There are 3 ways to turn a row about zero (a turn may also mirror it). The second row of each pair is the first, turned, with some noise. The first 27 pairs use one turn. New pairs use 2 turns, one after the other, and a turn may come again.
(in the rows, 128 means zero)
Known pairs, each followed by its turns in order:
[ 93 134 141 134 106 158 140 121]
[115  87 115 118 158 129 129 138] => Ped

[115  71 106 124 121 162 127 121]
[ 80 112 137 108 129 116 106  93] => Ped

[ 64 129 159 122 129  85 106 147]
[131  92 110 158 146 192 154 111] => tepi

[154  99  71 112 155  86  97 117]
[168  65 131 119 115  76 132 126] => tepi

[130 122 147  69 153 123  91 121]
[126  96 143 141  75 135 170 137] => tepi

[ 93 122 111 105 109 108 125 104]
[ 93 137 125  96 127 119 110  98] => tonu

[119 141 143  99 172 119 116 156]
[154 169 148 103 146 114 123 148] => Ped

[102  86 190 116 116 152  90 113]
[119 120 157  81 163 102 109 183] => tonu

[163 146  75 125 120 117 111 105]
[116 143 137 193 105 115 127 120] => Ped

[ 83 166 151 120 152 126 111 142]
[155 104 128  84 154 150 134 104] => tonu

[126 129 124 127 128 163  90 167]
[120 135 145 120 166 101 153 103] => Ped

[121 149  86 136 159 134 127 111]
[143 133 122 159 128  93  92 124] => Ped

[113 154 121 132 162 150 134 106]
[141 111 125 105 107 127 165 119] => tonu

[143  93 111 137 169 141 138 137]
[140 135 150 111 113 114  97  88] => Ped

[157 142  97 157 130 192 158 158]
[155 198 159 125 140  98  99 145] => tepi

[147  99 109 144 168 101 163 145]
[109 101 159 177 108 145 141 113] => tonu

[126 169 127 144 116 107 144 140]
[131 129  93 133 142 160 134 110] => tonu

[116 153 102 146 130  73 116 104]
[138 157  80 166 110 122 122 144] => Ped

[105 147 136 137 137 142 138 110]
[129 150  99 128 120 148 123 128] => tepi

[152 167  95 153 138 155 101 139]
[180 134 100 148 120 102 147 114] => tonu

[136 126 140  99 128 122 131 127]
[116 122 136 119 117 129 150 133] => tepi

[119 165  82 123 113 125 124 134]
[159 149 114 133 138 102 148  94] => tepi

[117 118 161 137 135 122 111 144]
[120 114 143 146 130 164 120 126] => tepi

[125 113 152 148  96 161 150 115]
[103 149 124 126 150 121 156 173] => tonu

[122 124 152  93 113 170 143 120]
[105  99 164 111 146 142 121 151] => Ped

[128 133 121 142 132  96 124 139]
[123 106 119 141 135 134 114 105] => tonu

[137 132 138 125 151 130 100 163]
[146 125 168 141 114 145 129 119] => tepi

New pairs. What belongs after each?
[120 132 191 133 154 136 127 102]
[133 140 185 130 162 118 116 102] => Ped Ped

[147 150 109 112 143 135 102 148]
[114 128  99 132 123 149 114 161] => tepi tonu

[ 95 138 126 173 135 164  69 101]
[133 173 138 117  52 123 108 144] => tonu Ped

[119  99 155 131 123 105 105 103]
[127 111 167 116 149 117  99 114] => tonu tonu

[117 137 105 167  44 111  99 132]
[164  90  66 108  96 139  83 124] => tepi tepi

[156 145 111 158 116 132 133 159]
[105 120 121  91 146 108 111 135] => Ped tepi

[137  87 132 145 167 155 137 136]
[154 113 120  84 110 160 148 126] => tonu Ped

[161 179 106 132 112 108 134 118]
[156  96 105 128 106 136 156  93] => Ped Ped

[121 125 152 124 121 106 161 150]
[142 145 135 129 112 148 140 166] => tepi tepi

[127 124 131 108 127 169 123  86]
[124 162 123 125 136 167  96 111] => tonu tonu

[100 169 142 100 146 150 132 110]
[161 165 139 102 139 114 140 100] => Ped Ped

[142 161 102 154 112 128 122  84]
[ 98 151 113 151 113 113 122  80] => tonu tonu

[130 127 134 159 133 123 158 126]
[114 120 134 135 126  86 123 136] => Ped tepi

[122  95 120 167 122 112 130 136]
[131 166 132 122 141 127 111  92] => tepi Ped

[139 145 126 108 135 115 140 107]
[122 141 150 143 141 139 114 110] => Ped tepi

[130 125 135 101 113 122 188 134]
[129  84 128 125 177 115 128 143] => tonu Ped

[108 163 112 119 183 108 103 132]
[178  98  94 152 121 144 109 105] => Ped tonu

[141 128 125 125  94 105 106 147]
[137 155 112 152 146 118 124 111] => tonu Ped

[ 94 112 145 117 161 123 121 121]
[124 162 148 142 153 108 128 142] => Ped Ped

[ 93 114 151 123 122 137 136 112]
[127 110 119 121 137  85 125 111] => tepi Ped

[126  95 100 119 122 146 105 148]
[156 153 105 134 129 160 136 143] => tonu Ped

[123 147 113 126 142 131 141 118]
[135 147 120 126 128 132 146 111] => Ped Ped

[127 162 148 120 145 166 101 170]
[143 137  80 121 142 144 151 173] => tepi tonu

[107 145  93 113 123 103  96 128]
[159 134  92 142 120  96 138 142] => Ped Ped

[142 143 146  94 120 104 117 120]
[124 129 140 165 105 107 138 113] => tonu tepi

[119 140 139 126 132 127 145 105]
[143 137 144 139 139 108 124 131] => Ped tonu

[113 126 133 112 137 146 156 132]
[110 159 127 121 127 145 140 138] => tonu tepi

[112  83 109 187  93 106 156 135]
[100  73 138 119 154 127 181  93] => tonu tonu

[153  69 133 118 114 100 121  91]
[ 89 116 180 127 161 111  95 103] => tepi tonu

[144 171 131 138 131 116 122 137]
[137 143 125 153 104  98 138 127] => tonu tonu

[120 110 127 129  80 159 149 137]
[ 96 126 117  81 109 131 106 130] => Ped Ped

[132 134 137 145 123 115 107 165]
[147 143 134 138 131 134 110  92] => tonu Ped

[ 97 114 133 102 137 116  94 145]
[149 146 129 132 140 101 122 172] => Ped Ped

